There are 4 nested groupings, the coarsest first. Each group lies inside one group of the grouping before and may be the whole of it. The rows also spread widely along 15 directions, which tell nothing about the answers.
In the rows, zero is written as 128.
Known rows, each followed by its group in each grouping:
[114 112 109 153 151 126 153 103 138 118 139 103 139 114 126 125 116 101
 162 156 136 131 154 133 133 157 135 115 128 175 128]  zita dazi zanag foz
[ 36 149 161 145 103 165  89  75 121 171 134 110 145 112 128 156 129 111
 153  94 130 108 165 102  78  99 119  60 141 154 182]  Palib meset luvov Pesuv
[ 90 131 103 143 107 119 111 166 137 136  99 113 148 118  96 145 107  74
 137 137 101 140 110 127 171  84 104 163 153  78  96]  zita vanu Dul feg
[129  95 120  92 130 137 157 180 155 134 156 108 120  93 112 111 119 137
 113 196 147 137  90 152 154 141 152 146 111 155 144]  Palib Vufem kobar pak
[100 190 148 134  77  89  54 115  90 129  69 127 111 154 153 128 102 156
 111  72 142 105 116 102 143 115  74 117 157 102 132]  Palib Zof Tibo Bafak
[106 185 156  89 103 153  97 125 127 161 133 127 148 165 113 138 135  96
 138 182 102 120 130 122  99 136 103 167 113 106 129]  Palib Vos fipe suf
[123 129 124 149 136 138 106  86 138 157 132 119 141 150 140 151 162  29
 173 194  71 137 172 169 134 167  85 189  85 123 112]  zita dazi Nol sodi
[ 84 132 160 126  98 150  77  94 134 170 144 123 124 148 146 137 155 113
 174  91 115 100 166 150  80  90 117  82 115 159 147]  Palib Zof febe foli
[116  84  92 138 141 161 181 132 164 141 165 133 150  81 117 174 101  87
 128 185 114 119 131 119 150 122 150  98 118 148 152]  Palib Zof fas ruso
[ 91 139 138 110  92 149 119 146 146 143 154  76 131 166 112 108 116  66
 172 164 153 156 160 197 113 147 124 181 148 130 122]  Palib Vos fipe Kogo
[143 110 142 103 109 179 140 140 116 132 198 118 114 190 135 114 103 137
 119 136 146 122 121 144  87 170 108 156 124 132 188]  zita vanu reve Lapak
[180 102  94 156 143 169 167 103 142 154 147 168 142 157 125 131  76  94
 118 130  80 114 117 114 141 176 113 127  90 101 136]  Palib Vufem mez Bizal
[156  80 103 190 119 153 124  96 164  79 123 122 168 162 129 135 120  96
 175 143 131 125 122 124 118  65 108 122 203  91  56]  Palib Vufem regig tulu
[129 114 136 155 121  92  43 108  93 132 111 124 100  88 125 110 186 167
 122 135 129 166 158 142 105 111 122 179 142  80 124]  zita vanu Dul Kasub
[164 136 107 125 165  88 147 166 166  72 155 134 140 149 112 154 156 109
 125 168 129 130 132 133 173  88 186  90 130 179  64]  Palib meset luvov guve
[176  76 117 159 136 118 110 112  84 114 157 147 116 130 131  88 139 188
 120 139 141 134  87 103  99 136 103 140 137  95 175]  Palib Vufem regig nokit
[ 95 126 121 107 105 142 135 179 106 144 178  97 136 195 110 120 104  45
 148 177 117 141  95 158 138 166  76 206 116 114 183]  zita vanu reve Lapak
[137 110 138  93  94 113  93 180 130 172 162 145  86 206 151 130 163  65
 137 106  78 103  96 190 158 110  92 134  47 153 174]  Palib Vufem regig tulu
[143 130 140 106  93 162 109 139 108 110 153 130 123 175 140 151  92 166
  73 103 168 121 114  85  93 113 149 123 165 103 162]  Palib Vufem regig tulu
[130 177 137 125 125 120 103  88  85 162 163 128 133 189 115 106 145 111
 165 139 114 137 173 135  89 194  60 172 115  95 193]  Palib Vufem regig nokit
[149 146  95 136 124 121 112 147 124 146 119 160 153 184 108 177 114  37
 107 131  65 136 117  97 165 111 122 166 106  61 106]  Palib Vufem regig tulu
[141 156 129 159 127  90  76 122 106 114 112 143 128 149 116 118 140 163
 104  60 130 134 136 103 130  97 125 105 163  87 124]  Palib Vufem kobar pak
[104 121 155 150 115 135  69 122 131 176  99 147 123 110 118 124 150  97
 105 103  75 133 109 136 134 102 137 123  94 106 109]  Palib meset luvov Pesuv
[114 137  84 164 122 103 123 137 124 149 123 148 158 160 107 161 115  40
 158 122  69 115 120 114 172  94  76 129 125  79 128]  Palib Zof fas ruso
[183  91 102 131 166 132 145 136 139  87 141 129 131  80 112 135 120 157
  83 211 147 174 136 108 130 152 213 179 138 117  68]  zita vanu Dul Kasub
[149 147 130 118 121 106 105 142 104 117 122 118 133 179 101  80 124 166
 145  99 143 130 119 111  93 110 140 155 146 102  79]  zita dazi zanag foz
[109 169 158  82 125 134 110 141 159 150 119 104 129  58  82 117 160 168
 114 197 131 153 166 159 127 137 131 179 138 103 105]  zita vanu reve Lapak
[153 122 112  96 106 108 120 152 131 107 133 116 106 169 157 132  99 139
 139 127 167 116 130 134 134 107 170 121 123 168  84]  Palib Zof febe foli
[114 135 118 117 111 130 102 115  91 155 155 149 111 126 143 186 127 141
  89 103 130 114 152  77 115 120 124  97 109 118 230]  Palib Vufem regig tulu
[113 113 128 144 126 154  97 107 117 166 142 124 130  79 111 155 160 118
  96 165 104 164 173 135 109 145 118 193 127  56 167]  zita dazi Nol sodi
[163 160 134 103 113 196 168 151 199 138 146 149 159 156  87 140  92 137
  91 129  98 106 132 144 142 125 101 126 153  69 101]  Palib Vufem mez Bizal
[ 99 128  93 134 142  90 122 124 122 171 114 139 131  67 110 145 142  99
 157 163  94 126 135 109 158 107 135 108  81 140 143]  Palib Vos fipe suf
[137 143 109 128 161 144 177 128 158 150 163 155 154  94  83 152 131 129
 115 162  92 117 150 110 149 134 121  98 113 114 149]  Palib meset luvov Pesuv
[137 173 155 151 150  89 101 129 141 123 104 145 124 120 118 114 160 149
  90  85  81 116 135 145 177 128 109  90 118 136 111]  zita dazi Nol sodi
[113 119 108 125  93 111 103 162 129 110 137 105 129 164 116 138 148 128
 163 112 146 115 132 139 124  46  95 137 171 101 119]  zita dazi zanag foz

New rows. What belongs after each?
[ 73 158 141 137 115 144 143 136 151 148 154 108 158 162 100 124 123  68
 172 140 103 106 125 157 146 128  55 106 141 141 159]  Palib meset luvov Pesuv
[ 79 175 137 129 115 130 121 143 115 154 106 126 156  98  75 118  92 153
  95 110 124 128 108  80 136 116 112 118 161  75 145]  Palib meset luvov Pesuv
[170 126 137 146 173 117 117 129 124 107 137 153 138 123 117 119 142 131
  70 168 106 150  99 105 144 167 172 137 108 134 115]  Palib Vufem kobar pak
[139 137 174 117 111  91  52 162 109 127 100 131  96 144 127  82 175 170
  93 106 110 125  80 149 132 104 120 151 111 121 103]  zita dazi zanag foz
[143 119 101 143 107 108 110 130  85 132 146 146 106 155 134 130 110 170
 123  81 150 115 122  98 122 105  94 113 139  88 178]  Palib meset luvov guve
[169 112 123 151 154 138 160 124 130 106 156 154 131 149 146 114 103 114
 107 179 103 107  74 125 162 187  93 111 102 162 159]  Palib Vos fipe suf
[122 173 198 112  82 182  91 114 172 119 140 112 112 166 143 123 133 162
  97 106 153 115 165 192 109 139  86 115 177 124 125]  Palib meset luvov guve
[ 66 123 137 112  70 167  82 119 138 145 153  67 149 128 104 152 153  99
 181 180 174 166 188 159  63  81 111 193 201  71 142]  Palib Vufem regig nokit
[121  89 156 160 109 156 107 140 127 150 128 129 137 182 129  69 117 108
 142  81  79 100  46 147 116 106  89 122 114 121 115]  zita dazi Nol sodi
[154 123 111 168 131 120 127 124 153 140 113 144 151 149 102  89 121 101
 170 115  79 124 122 160 151 115  81 142 139  78  65]  Palib Zof febe foli
[117 128 153  94 106 113 101 188 176 138 117 104  99  93 102 110 174 149
 111 129 123 136 135 206 163  85 135 144 129 130  92]  zita dazi zanag foz
[ 98 134  94 122 110  90 115 173 160 185 109 118 116 106  90 147 142  90
 149  49  95 140 185 172 173  51 162 116 105 100  87]  zita dazi Nol sodi
[147  23 106 172 111 128 100 125 135 168 115 143 110 115 132  79 137 119
 179  93  95 122  68 154 122  62 124 114  96 112  99]  Palib Vufem regig nokit
[117 162 137  92 102 127 119 147  98 130 167 103 140 218 117  99 121 110
 177 172 148 115 109 129  96 146  76 176 132 125 147]  Palib meset luvov Pesuv
[138 151 132 128 134 147 120 117 153 160 152 159 122  93 110 169 146 140
  78 110  97 138 201 146 137 136 132 116 122  86 161]  Palib Zof febe foli
[121 132 151  99 126 123  91 154 131 145 186 122 104 166 125 138 175 119
 111  89 139 144 169 162 102 112 198 103 101 171 161]  Palib Vufem kobar pak
[119 109  93 127 129 101 126 171 142 142 149 124 112 116 102 153 130 107
 125  69 126 148 169 144 155  71 195  98 118 134 119]  zita vanu reve Lapak
[124 108 106 130 129 104  87 146 107 131 144 142 113 137 144 187 136  81
  95 115 122 148 149 107 134  94 215 117  96 147 131]  Palib Zof febe foli
[119 173 123 112 112 147 123  81 104 145 129 133 119 137 162 189  78 112
  89 143 140 118 174  85 136 200 107 125 110 134 203]  Palib Vufem regig tulu
[118 148 110 180 132  90  98 110 139  96  93 117 157 148 120 129 127  78
 163 129 115 132 135 128 165 102 109 113 166 126  76]  Palib Vufem mez Bizal
[100 160 116 144 121 113  76 103 127 125 119 130 143 100 110 192 169 126
 132 123 120 136 199 101 122  61 120 119 166  83 127]  zita vanu reve Lapak
[118  99 116 188 117 105  69 123 112 107 114 108 127 124 124 116 137  82
 131 132 142 185 140 150 130 109 158 170 174  90  95]  Palib Vos fipe suf
[153  87 128 105  72 150  79 142 157 149  88 130 102 133 155 143 124 111
 123 150 120 124 100 154 139  78 132 175 110  91  65]  Palib Vufem regig tulu
[129 129 150 109 121 140  95 136 107 127 154 103 137 137 107 106 158 165
 120 167 147 152 135 126  73 125 144 192 152  91 126]  zita dazi Nol sodi
[105 127 175 133 107 169  84 117 121 165 126 125 146 150 125 105 156  99
 129 176  67 114  79 145 107 146  45 189 109  87 148]  zita dazi Nol sodi
[143 111  98 157 154  76 114 168 125  97 147 133 116 151 124 149 146  67
 110 116 106 153 130 145 188 112 168 120 111 154 116]  zita vanu reve Lapak
[141 180 107 116 138  88 137 139  88 122 145 142 148 211 118 123 101 105
 150 136 113 103 101  82 136 155 105 128 109 138 137]  Palib Zof Tibo Bafak
[156 131 103 112 146 113 135 158 136 120 200 136 118 158 103 153 172 134
 134 116 126 140 195 151 120 101 154 126 126 125 147]  zita vanu Dul feg
[ 77 107 110  97  96 137 136 161 114 190 132  96 128  70  93  99  90 132
 151 178 145 146 112 137 121 141 113 191 124  86 168]  Palib Zof febe foli
[141 100 160 130 129 125  91 138 123 107 172 108 108 131 122  83 180 174
 132 144 153 150 132 172  91 122 138 148 148 141 139]  zita vanu reve Lapak
[107 163 140 126 112 153 142 135 120 126 161 127 134 203 144 137  70  88
 112  99 128 101 111 118 136 167 108  83 123 171 184]  Palib Vos fipe suf
[127 137 139 151 103 148  72 115 119 153  80 154 118 115 132 150 104 123
  65 104  86 134 118 110 143 131 105 162 125  55 115]  zita vanu Dul Kasub
[103 127 169  91  99 190 128 144 143 144 153 100 140 113  97 107 102 175
  93 139 167 141 118 121  74 127 168 138 170 111 146]  Palib Vufem regig tulu
[104 119 139 151 118 152 125 157 134 132 179 105 164 207  98 102 146  64
 166 129  91 127 104 167 113 111  70 162 154  97 142]  zita dazi Nol sodi
[100  83 114 155 105 105  75 131  52 162 144 124  91 108 140 107 121 130
 111 113 149 161 111 115 106 144 139 157 111 105 221]  Palib Vos fipe suf
[128  81  71 199 131  74 105 134 146  95 102 101 145 105 104 112 145  75
 190 151 135 169 141 163 173  72 126 154 183  93  61]  Palib Vufem mez Bizal
[167 127  80 159 128 128 144 138 117 119 146 160 162 197 113 156  92  68
 129 139  87 119 108  97 153 121  85 157 141  54 120]  Palib Zof fas ruso
[135 105 114  74 113 121 127 176 161 179 157 146  74  54 130 173 160 149
  87 154 114 127 170 184 174 113 146 129  66 133 179]  Palib Zof febe foli
[130 162 138 120 107 100 100 171 122 142  86 141 108  86 106 120  96 165
  39 101 124 146 109 129 185 138 138 148 138  71 122]  Palib Zof fas ruso
[144 130 130 113 117 120 112 139 147 145  95 148 115 128 134 123 120 138
 131 113  90  91  92 128 160  94 111 104  87 140  84]  zita vanu reve Lapak
[154 134 149 156 143 104  81 143 117  75 109 123 147 158 112  92 152 121
 112 184 109 154  79 126 134 131 122 192 161 101  55]  zita vanu Dul Kasub
[155 109 119 133  84 144  98 166 133 123 122 128 110 179 133 126 106  99
 110 130 111 137 102 169 157 120  67 209 148  50 106]  zita vanu Dul feg
[104 117 132 161 101 126 126 117 146 111 118  88 136 138 135  83  97 109
 183 141 154 123 120 177 143 137  78 128 179 143 105]  Palib Zof fas ruso
